Each new row is followed by what is left after taking away its nearest point in the smallest flat space through zero that holds the last named rows.

K288:
array([[ 45,  56, -13,  -8,  25,  33,  23,  20,  59, -51, -20],
       [ 11,  14, -11,  38,  54,  13,   9, -12,  18,  25,  17],
       [ 47,  61,   0, -32,  39,  12,  16,  26,  16,   6, -18],
       [ -6,  -6,  23, -48,  17,  52,  47, -21,  76,  -4,  16],
       [  2,  37, -30,  62,   2,  60,  -6,  -4,  57,  -5,  30],
       [ 35,  12, -28,   1,  51,  40,   5, -23,  38, -47,  42]])
New rows:
[ 34,  -1, -13,  22,  29,   0, -36,  16,  -5, -38, -28] : [  5, -16,   9,  -1,  10,  16, -26,   7,   5,   2, -16]
[ 15,  -7,  31,   4,  45,   4,  15,  26, -36,  -7,  20] : [ -2,  -6,  32,  13,   7,  19,  12,  31, -19, -13,  16]
[ 28,   4,  -3,  31, -31,  11, -20, -42,  28,  28, -28] : [ 40,  -6,   0,   1, -18,  -1, -19, -47,  12,  16, -25]
[ 24, -22,  -3,  39,  20, -41, -15, -24, -20,  -8,  30] : [ 19,   2,  15,   5, -11, -16,   0,  -6,  10,   3,  13]
[-17,  32, -22,  25,  26,   3,  22, -26,  14,  32,  23] : [-16,  21, -17,  -5,  -5, -15,  17, -17,  -3,  -2,   5]
[34, 19,  6,  0, -5,  7, 12, 21,  4, 17,  8] : [ 21,  -9,   7,   7, -10,  -2,  12,   8,   0,   3,  11]

K740:
array([[ 35, -43, -27,  26,  30, -42,  42,  13,  -5,  34, -35],
       [-38,   4, -38,  67,  27, -19, -29,  -6,  21,  18, -36],
       [ -3, -21, -43, -40,  -3, -45,  35, -29, -15, -29,   2],
       [-11,   9,  24,  31, -33,  -1,  47,   7,  60,  17, -36],
       [-12, -32, -42,  18, -18,  29,  13, -48, -40,  23,  -1],
       [ 23, -10,  26,  37, -14,   4, -26,   5, -23,  28, -14]])
New rows:
[ 30,   0, -17,   9,   1,   8,  -2,   7, -66,   0,   1] : [  5,  23, -11,  10,  -5,   5,  12,  14, -19, -13,  -8]
[ 32,  -9,  39,  10,   5,   4,  -2,   2, -15,  18,  53] : [  0,  -3,  10,  18,   6, -15,   7, -14,   8,   6,  39]
[ -8,  40,  -7, -22, -34,  43,  14,  -5,  -2, -17,  26] : [ 11,  24, -16,   6,  -9,   1,   6,  10,  -8,  -2,   0]
[ 22,   5, -11,  30, -10,  -8, -24,   3,   6,  25,   2] : [ 17,   9, -17,   2, -11,  -4,  -6,  -1,  12,   9,  15]
[ 15,   1,  27,   8,  -9,   7,   0,   9,  -8,   1, -11] : [-1,  1,  3,  2,  3,  4,  3,  0, -5, -8, -8]
[  6,  -6,  17,  -7, -10, -26,  66, -42,  -2,  -1,   3] : [ -3,  12,  21,  11,  20,  -9,  14, -25,  -6,   2,  13]

K307:
array([[-15,   4,  27,  34,  16, -21,  -2,   0,   0,  36,  38],
       [-24,  15, -13, -30,  -6,   4,  26,  15,  26,  57,  35],
       [-26,  46,  24,   8, -14,  29,  -9,  20,  -5,  19,  64],
       [-25,  85, -16,  -2, -51,  -7, -11, -14, -37,  26,  17],
       [  3,  39,  32, -15, -44, -43,  54,  14,  -3,  89, -28],
       [ 26,  13, -36,  12, -19,  15, -22,  27, -24,  36,  11]])
New rows:
[-20,   2,  66, -66,  20, -16, -47, -21,   7,   3,  36] : [ 15,  -8,  31, -61,   9, -18, -59, -10, -12,  16,   7]
[  9,   7,  -1,   1,  -9,  11, -27,   9, -66,  10,  12] : [ -7, -15,   8, -22,   8,   1,  -1,  -2, -35,   6,   5]
[ 10, -41,  -8,  -4,  21,   0,   4, -32,   6,   9, -11] : [  6,  -7,   6,  -4,  -2,  15,   0, -22,  -7,  10,   2]
[-17,   7, -17, -58,   0, -28,   7, -29,   7,  -3, -14] : [  7,  -1,   8, -21,   6, -10, -13,   1,  -8,   2,   6]

K990:
array([[ 31, -46,   8,  29,  13,  40,  31,   9, -15,  -1,  30],
       [-13,  -5, -18, -27, -10, -19, -26, -14,  22, -13, -17],
       [-15,  31, -16, -38, -23,   6,   8,  21, -16,  15, -47],
       [ -5, -11,  44,  32,  -8,   4,  14,  -8,  13, -40,  35],
       [ 35,  -6,   4,  36, -57,  -5,   8,  19,  -8, -38,  12],
       [-17,  37, -65,  -1,  42, -42, -10,  26, -13, -25,   5]])
New rows:
[ 14,  30, -45,  45,   5,  24, -18,  40,  -3,  15,  18] : [-13,  13, -13,  17,  -6,  36, -22,  15,  25,   5,   7]
[-18,  33, -10, -18, -19,  36,  39,  -4,  34,  -4,  29] : [  3,  27, -27,  -8, -17,  22,  19, -11,  35,  12,  34]
[-36, -42,  21,  15,  30,  -4, -40, -44,  -8,  29,  16] : [-30, -19,   0,  15,  -8,  -2, -18,  -3, -34,   3,  -3]

K374:
array([[-14,  10,  42,  54,  23, -12,  58,  15, -10,  73, -44],
       [  4,   3,  11,  34, -45, -14,  33,  36,   7,  71, -24],
       [-45,  43, -20,   8,  -9, -61,  39,  18,   0,  31, -87],
       [-52, -14,  -6,  -9,  18,  36,  -1,  30,  15,  51,  -9],
       [ -4,  44,  21,  32, -40,  36,  59,   6,  -9,  66,  10],
       [ 13,   3, -27,  47, -51,  48,  -9,  47,  15,  83,   8]])
New rows:
[-31,  48,  -8,  13, -12, -26, -14,  -8, -18, -10, -25] : [-18,   8,  17,  10,  -9,  -8, -23,   0, -12,   0,   6]
[-48, -12, -41,  -1, -12, -28,  68,   2,  -3,  -1,  25] : [-18, -29, -45,  25,   6, -18,  41,   0,  -5,  -9,  35]
[ 34,   0,  20, -27, -11,  30,  46,  -3,  29, -11, -27] : [ 33,  -5,   0, -19,   3,  33,  23,   3,  32, -13, -38]
[ -2,  26,  12,  -8,  17,  -4,  -7, -30, -23,  29, -22] : [  8,   7,   8, -19,  -1,  -4, -23, -21, -14,  26,  -7]
[ 31,  54,  31,  17, -12,  18,  17,  50, -42, -16, -23] : [ 13,  20,  27, -13,   2,  20,  -7,  61, -29, -25, -18]
[ 26, -11, -55, -12,  -6,   2, -42, -31,  23,  26, -21] : [ 18,  -8, -12, -20,   2,   0,  -2, -46,  14,  31, -12]

K303:
array([[ 27,  -6, -14, -60,  19, -32,  -2,  52,  -6,  32, -45],
       [-11,   9,  20, -42,   9,  41,   6,  60,  21, -42, -17],
       [ -4,   7,   6,   6,  66,  24,  22,   6, -27, -31,  -9],
       [ 12,  35, -34,  -2, -22, -11,   4, -40, -32, -17, -25],
       [ 32,  16,   3, -41, -38,  -7, -17,   1,   9,   9,  14],
       [-28, -13, -12, -42, -41, -19, -13,  50,  21, -48, -17]])
New rows:
[-35,  31,   8, -39,  39,  43,  -7,  30, -35, -25, -25] : [-32,  10,   4, -14,   2,   8, -25,  -1, -23,  16,   5]
[-43,  31,  32,  31, -17, -43, -22, -10,  22,   6, -29] : [-18,  40,  44,   6,  11, -35, -21,  -4,  10,  -2, -14]
[-15,  16, -42,  29,  15,  23, -16, -31,  41, -23,  31] : [  2,  12, -47,  -2,  25,   6, -18,  -5,  40,  -1,  11]
[  7, -44,   2,  40, -38,  -8,  44,   6, -19,   8,  45] : [ 21, -21,  -3,  11, -29,   7,  52,  23, -28,   0,  13]
[-27,  38,   2,  40,  30, -37, -19, -21, -16, -38,  18] : [-11,  42,  13,  13,  13, -24, -24,  10,  11,   1,   0]

K704:
array([[ 19,  46,   2,  40,  39,  14, -61,  10, -22,  21,   5],
       [ 24,  51, -25, -46,   9,  14,  47, -11,  -1,  38,   4],
       [  4, -10,   9, -21, -15, -14,  25,   8,  -7,  43, -20],
       [-10,  23, -12, -20, -28,  20,  -1, -12,   2, -17, -63],
       [ 53, -54,   3,   0,  -2,  40, -56,  -4, -15, -21, -11],
       [-43,  -7, -27, -43, -18,   7,  41,  -7, -14,  35,  17]])
New rows:
[-32,  -3,  -7,  60,   2,   2, -26, -15,  12, -25, -24] : [  1,  -9, -14,  23,   5,   6,  10, -17,   9,  11,  -8]
[-30, -66,  -7,   3, -16,  -5, -10,   2,  46, -29,  -8] : [ -4,  -8, -15,  -1,  10,   2,  -9,   4,  35,  13,  -6]
[  1,  -1, -20,  -8,  48,  -3,  -2, -29,  22,  -7,   9] : [ -8, -14, -10,  -7,  34, -11,  -6, -22,  16,   8, -15]
[ -7,  18,   2,  -4,  14, -22, -28,  -1,  27,  -6,   0] : [ -4,   0,  -3, -21,   6, -14, -21,  -3,  21,   5,   1]
[ 20,  14,  -1, -15,   8, -24,  -9,  -2,  -4,   0, -18] : [  1,   0,  -7, -15,   6, -21, -10,  -4,  -7,  -6,  -1]

K637:
array([[ 13,  51, -26,  51,  14,  -1,  50,  19,  11, -78,  43],
       [-22,  57,  38,  33, -13, -80,  32, -20,  32, -16, -18],
       [-17,  -9,  28,  -7, -14,  16,  -2,  28,  26,  -9,  42],
       [-24,  13,   7,  31,  -1,  11,  10,  10, -22, -55,  11],
       [ -4,  27,  34,  20, -13,   8,  13,  35, -30,  27,   5],
       [ -7, -19,  22,   1, -20,  16,  16,   5, -47,   9,  11]])
New rows:
[-27, -54,   7, -16, -12, -20,   3, -18,  15, -12, -18] : [ -4, -16,  -5,   6,   1,  -4,  12,  16,   6,   0, -13]
[ 39,   1,  30, -14, -34,  14, -14,  -6, -15,   3, -29] : [ 39,   8,  21,  -8, -28,  13, -11,  -4,   4, -22, -17]
[ 24,  16, -35,  15,  34, -11, -12, -24,  19, -21, -13] : [ 7, -1,  8,  7,  7,  0, -7, -7, -1,  1,  6]
[ -1,   6,  -2,   9, -14,  -8, -15,  -1,  -8,  13,  -5] : [  1,   1,  -8,   7, -13,  -4, -11,  -2,  -2,   2,   6]
[  4,  44,  -6, -14,   6,  -7, -10,  26, -32,  29,   3] : [ -8,  17,  -9, -26,   1, -14,  -9,   3, -16,  -3,  15]
[-17, -10,  50, -17,  23,  21, -29,   2,  -3, -13,  -1] : [ 14,   4,  27, -11,  29,   5,   1, -10,  -4,  -7,   2]

K273:
array([[-18,  50,  40,  53,  15,  37,  13,  10, -37,  -4,  68],
       [-11,   2,  53, -24,  30,  -8,  10, -28, -56, -10, -28],
       [ 15, -19,  36,  -6,  -9,  -1, -20, -47,  -7,   8,  -2],
       [ -4,  66, -28,  45,  25,   7, -44,   3,   6,  -2,   5],
       [ 34,  21,  -6,   3,  34,   5,  40, -54, -14,   7,   7],
       [-44, -38, -12, -36,  -2,  40,  79, -17,  -2, -22,  -1]])
New rows:
[ 18,  40, -38, -24,   8,  13,  40,  -2, -32, -13,   7] : [ 12,  16, -13, -23, -24,  10,  -7,  -1, -21,  -9,   7]
[-28,  30, -18,  29,  12,  14,  38,   3,  20,   1,   1] : [-10,   5,  12,  15,  -3,  -9,  13,  -2,  15,  11, -12]
[-33,  -1,  31,  10, -36,  21,  46,  42,  -7,  12,  36] : [ -7,  14,   6,   2, -15,  -2,  10,  -2,   4,  18, -11]
[ 14,  -9, -16,  19,   8, -16,  -2,  13,  -7, -36,  17] : [  8, -17,  -9,  12,   6, -11,  -6,  -3,  -8, -39,  10]
[ 23,  18,   1, -18,  18,   6,  13,  25,  -1,  -8,  20] : [ 11,   6,   4, -23,   8,  13,  -8,   6,   8, -11,   9]
[ 42, -17, -23,  13, -22, -15,   1,   6, -34,  27,   7] : [  3, -11, -25,  11, -17,   7,  -5,  -2, -39,  10,  -4]

K567:
array([[ 41,  23, -24, -18,  17, -24,  17,  48,  -7, -19,  18],
       [ 52,  86, -36, -92,  52, -76,  67,  36,  66,  17, -28],
       [ -5,   3, -30,  -2,  29,  -4, -10, -33,   3,  35, -32],
       [ 15, -32, -22, -89, -11, -44,  -1,  26,  -8, -10,   6],
       [ 25,  15, -51, -36,  87, -84,  48,   0,  -3,   4, -12],
       [-17, -11, -11,   1,  23,   2,  11,  34,  -8, -61, -19]])
New rows:
[ 20, -35,  44, -52,  32, -16,  -8,  -5, -40, -18,  20] : [ 21,   5,  41, -23,  34,  20, -15,  -7, -18,  -4,  -5]
[-21,  -8,  66, -66, -16,   1,   5,   8,  -4,  -2,  43] : [-12,  13,  21, -23,  30,  21,  -8,   4, -17,   8,  14]
[  0, -30,  -4,   8,  53, -44,  -7,  37, -21,  40,  -3] : [-12, -16,  24,   9,  17, -11, -12,  44,   5,  33, -11]

K737:
array([[ -4,  25,  48, -29, -32,  57, -16,  25, -48, -16,  94],
       [-34,  55,  61,   8, -25,  53,   4,  35,   1, -29,  67],
       [-17, -13,  56, -10, -56,  54,  35,  23, -18, -44,  54],
       [-13,  28,  27,  -2, -71, -37, -14,  16,  16, -30,  41],
       [ 24,  -1, -17, -10, -53,   6, -32,   3,  23,  -8,  15],
       [ -6, -25,  28,  26, -31,  48, -39,  30,  24,  19,  41]])
New rows:
[ 17,  -7, -22, -34,  36, -21,  17,  44,   5,  19,  41] : [ 13,  -9, -20, -23,  20, -14,  28,  47,  29,   6,  29]
[ -5,   3,  21, -20,   9,  39,   9,   0,  18,  40,  43] : [ -1,   1,   5, -24,   0,  -2,  22, -13,  26,  29,  16]
[ 45, -16, -31, -32, -24,   6, -39, -44,  20, -28,   8] : [  1,  -9,  12,  -2,  15,  -1, -13, -30,  13, -21,  10]
[ 11, -42,  14, -29,  21,  22,  44,  16,  19, -28, -21] : [ 11,  -9,  12, -28,  20,  -8,  -2,  22,  22,  -9,   3]

K54:
array([[ 24,   1,  26,  12,   2,  41,   0, -13,   9, -19,  20],
       [ 32, -25,  30,  25,   7, -38, -45, -25,  -7,   0, -55],
       [ 35, -37,  14,  -7,   0,  71,  12, -17,  20,   5, -34],
       [ 69,   1,  36,   4, -34,  21,  45, -53, -40,  10, -10],
       [ 11, -31, -23,  -5,  61,  51,  18,   1,  13, -50, -30],
       [ 27, -24,  -7,  59,  41, -13, -31,  32,  -9, -21, -48]])
New rows:
[ 24, -22,  -3,   7, -48,  34,  25, -12,   5, -40,   5] : [ -2, -19, -15,   6, -42,  -6,   2,   1,   8, -36,  -1]
[ 19,  -5, -22, -16, -66, -13, -34,  23,   7, -15,  37] : [ 31, -20, -32, -21, -41,  -7, -21,  13,   0, -35,  11]
[-13,  -5,   8,  21,  12,  31,  -1,   5,  -6,  -9,   3] : [-19,  -3,   7,   8,   2,   8,   0,  -6, -13,   2,  -3]
[ 31, -29,   1,  19,  29,   5,  26,   4,   3,  -9,  -1] : [  7, -19,   5,   2,  10, -13,  13,   2,  13,   9,  14]
[ 16,   4,   5, -23, -18, -15,  42, -20,  41,  -8,  24] : [ 20,  -6,  -2,   4,  -6, -24,  23,   5,  41,  -7,   4]
[ -1,  -2, -11,  10, -66, -16,  10,  -6,   4, -18,   8] : [ -3, -14, -18,  11, -42,  -6,   4,  -3,  13, -35,  -4]

K123:
array([[-15,   3,  13,   6, -21, -35, -18,  14,  22,  39,  23],
       [-65,  16,   5,  17, -15, -15, -15,   9,  26,   1,  40],
       [ -8,  28,  40, -17,  35, -20, -37,  -9,  13,   8,  72],
       [-20,  56, -28, -32,   1,   4, -59, -21,   2,  24,  29],
       [-18,  39, -28,  -8, -20,  11,  -8,  -5,  24,  66,  58],
       [-49, -22,  25,  -2, -36,  -4, -35, -44,  19,  25, -29]])
New rows:
[  2, -49,  -5, -24, -14, -35,  -5,  -6,  28, -24,  53] : [ 10, -43, -32, -32, -19, -16,  -4, -13,  17, -26,  29]
[-38,   0,  -7, -46,  34, -23,  14,  17, -29,  18,  18] : [-35, -16,  -6, -42,  24, -17,  23,  10, -30,  20,  -4]
[-23, -29,  42,  -1, -21,   8,  11, -23, -25,  26, -29] : [-13,   7,  14,  -5,  -3,   2,   7,   8, -34,  11,  -1]
[ -7, -21,   6, -39,  32,  31,  46,   9, -36, -23,  14] : [-22, -16,   2, -40,   2,  -2,  12,  17, -24,   9,   3]

K52:
array([[ 22, -88, -27,   3,  22,   2, -46,  -9,  13, -29,  37],
       [  8, -41, -25, -36,  40,  36, -44,  19,  12,   3,  45],
       [ 53, -40,   4, -10,   0, -26,  11, -35,  59,  22,  47],
       [ -1, -32, -16, -42,   8,  56,  -1, -33,  42,  21, -19],
       [ -3,  50, -24, -21,  11, -45, -28, -16,  20,  -8,  -3],
       [ 25,   8, -10, -56, -13, -30, -35, -54,  29, -31,  -9]])
New rows:
[ 10,   8,   5,  44, -32,  25,  42, -33,  12,  32, -12] : [ 10,  14, -11,  15, -12,  17, -10, -15,  -7,   3,  12]
[-31, -30,   1, -31, -35,   0, -45, -40, -38, -30, -35] : [-23, -10,   5,  -6, -13, -12, -12, -12, -13,  25,   8]
[ 32, -35, -10,  25, -41,  26, -35, -41,  43,  35, -11] : [ 18,  11,  -1,  24, -36,  16, -45,   0,   3,  27,  -1]
[  8, -28, -23, -29, -22,   2,  18,  -6,  39,  37,  -6] : [ -3, -12, -19, -14, -24, -13,   4,  20,  -1,  12,  -6]
[-25, -41,  19,  16,  28, -38,  44,  29, -31,  19,  30] : [-30, -23,   7, -29,  22, -30,  24,  -4, -16,   6,  -1]
[ -7,  27,   5,  35, -23,   2,  45, -35,  11,   1, -25] : [  1,  11,  -5,   8,   1,  13,   5, -11,   0, -12,  13]
